The groups are shells around one centre, one inside the other: the same stretched ball of 3 dimensions in 9 sizes.
In the rows, 128 means zero.
Some rows, each with its group after it:
[113 105  84 139 146 107 138 130 154]  Z_224
[138 168 196  71 120 160  94 149  60]  Z_856
[154 112 105 152 134 112 130 141 141]  Z_180
[122 135 137  99 135 128 113 154 106]  Z_180
[163 116 116 164 130 124 136 112 142]  Z_180
[ 90 123 109 103 145 123 127 131 128]  Z_26
[144 119 115 136 134 118 125 142 131]  Z_720
[145 165 192  74 119 154  93 160  62]  Z_720
[ 99  79  39 173 156  93 162  99 197]  Z_400
[100 124 114 111 142 127 129 120 129]  Z_94
[126  94  71 175 145 109 155  91 177]  Z_400
[133 153 169  84 126 144 102 154  81]  Z_94
[ 96  95  64 149 152 103 150 111 172]  Z_26
[174 116 117 160 128 116 128 140 136]  Z_400
[108 133 129  96 138 128 116 146 111]  Z_26
[156 133 142 133 126 135 122 127 114]  Z_431
[ 99 131 127 104 140 136 127 114 120]  Z_224
[136 137 146 116 129 140 120 122 108]  Z_439
[162  97  83 185 136 106 147 114 168]  Z_856
[159 126 131 144 128 130 127 124 124]  Z_431
[104 111  94 135 145 119 141 107 150]  Z_439
[159 143 158 113 123 136 108 153  95]  Z_720
[129  87  58 182 147  99 156 103 185]  Z_439
[ 90 111  90 123 149 116 138 117 148]  Z_856
[108 149 159  83 132 149 112 126  91]  Z_224
[101 105  83 137 148 112 142 115 157]  Z_431
[130 110  98 152 139 119 141 108 151]  Z_94

New rows. What belongs after each?
[116  89  61 173 149 104 157  94 183]  Z_26
[174 105 100 182 131 114 141 115 156]  Z_180
[153 105  94 161 136 106 136 137 152]  Z_400
[157 121 121 140 131 118 122 148 127]  Z_400
[149  98  82 175 139 107 146 114 166]  Z_94
[139 102  88 169 139 114 147 103 163]  Z_720
[132 109  97 154 139 119 141 108 152]  Z_94
[127 168 193  61 123 157  92 158  59]  Z_720
[142 109  99 164 136 120 144 100 154]  Z_400
[109 101  77 143 148 104 141 127 160]  Z_180
[180 124 134 157 123 127 126 130 126]  Z_180
[123  78  43 187 152  91 160 106 196]  Z_224
[115 123 116 124 139 129 132 114 132]  Z_94
[106 158 171  61 131 148  99 155  73]  Z_26
[172 103  96 182 132 111 142 119 158]  Z_224
[117  80  44 185 152  94 162  97 196]  Z_26
[119 146 158  95 130 148 115 122  95]  Z_180
[175 114 114 171 128 120 135 119 143]  Z_180
[ 92 113  94 124 148 121 139 108 147]  Z_26
[112  86  53 168 152  96 154 110 184]  Z_26
[150 170 203  73 116 160  91 156  55]  Z_26
[132 155 174  85 125 151 105 140  80]  Z_94
[168 143 163 124 120 143 113 133  98]  Z_224
[145  78  49 202 146  93 162 100 197]  Z_224
[145 169 200  72 118 160  92 154  57]  Z_856
[155  83  59 200 142  96 157 107 189]  Z_224
[153 102  91 177 136 114 147 103 163]  Z_224
[173 104  97 179 132 109 139 127 156]  Z_180
[158 155 179 101 119 150 104 144  80]  Z_720
[102  89  55 158 153  97 152 115 180]  Z_400
[137  90  65 180 145 100 153 109 179]  Z_431
[114 128 125 116 137 133 128 116 123]  Z_431
[117 124 118 113 139 121 122 144 123]  Z_26
[155  82  57 204 142  96 160 101 192]  Z_180
[138 174 206  55 118 160  85 169  47]  Z_180
[102 122 111 117 142 126 131 117 132]  Z_94
[102  83  46 168 155  95 157 106 190]  Z_180
[ 87 133 126  88 143 133 121 131 113]  Z_26
[100 108  88 134 147 115 141 111 153]  Z_431
[106 126 119 104 141 123 121 143 120]  Z_224
[112 115 101 126 143 116 132 130 140]  Z_94
[ 95 115  98 123 146 121 137 111 143]  Z_720
[159 139 153 120 124 135 112 146 101]  Z_94
[117 165 187  60 126 157  96 150  63]  Z_720
[142 109 100 161 136 119 142 106 152]  Z_720
[115 166 187  55 126 154  93 159  61]  Z_26
[127 127 124 117 136 124 121 142 120]  Z_94
[161 123 128 148 128 127 128 125 128]  Z_431
[109 152 165  78 131 151 109 131  85]  Z_26
[ 93 110  89 125 149 115 138 117 149]  Z_720
[ 99 155 166  61 133 148 102 149  78]  Z_26
[101 143 145  79 137 137 110 146  96]  Z_856
[167 140 156 126 122 137 113 142 102]  Z_439
[113 171 197  51 124 163  93 148  55]  Z_180
[125 109  94 139 142 109 133 138 146]  Z_180
[ 96 158 170  58 133 152 102 143  75]  Z_224
[146 139 152 122 126 143 120 119 107]  Z_400
[111 162 179  57 129 150  95 161  66]  Z_180
[171 123 130 157 126 129 130 119 130]  Z_400
[122 104  85 148 144 108 140 126 156]  Z_431
[125 131 133 118 134 135 125 119 118]  Z_94
[144  84  58 199 144 100 161  93 191]  Z_400
[137 166 192  68 121 155  92 160  60]  Z_720
[161 103  92 173 135 108 140 127 158]  Z_856
[ 96  98  69 143 152 105 147 114 167]  Z_26
[175 120 126 160 126 124 128 129 132]  Z_26
[121 154 169  74 128 146 101 153  78]  Z_431
[173 112 111 167 129 115 132 133 143]  Z_224
[155  94  78 186 138 105 149 110 173]  Z_720
[ 99 140 139  81 138 134 112 147 100]  Z_224
[105  93  64 158 151 105 152 103 176]  Z_720
[179 151 177 115 116 144 103 155  83]  Z_400
[149  89  68 193 141 103 156  99 182]  Z_224
[173 121 127 156 126 124 127 130 130]  Z_856
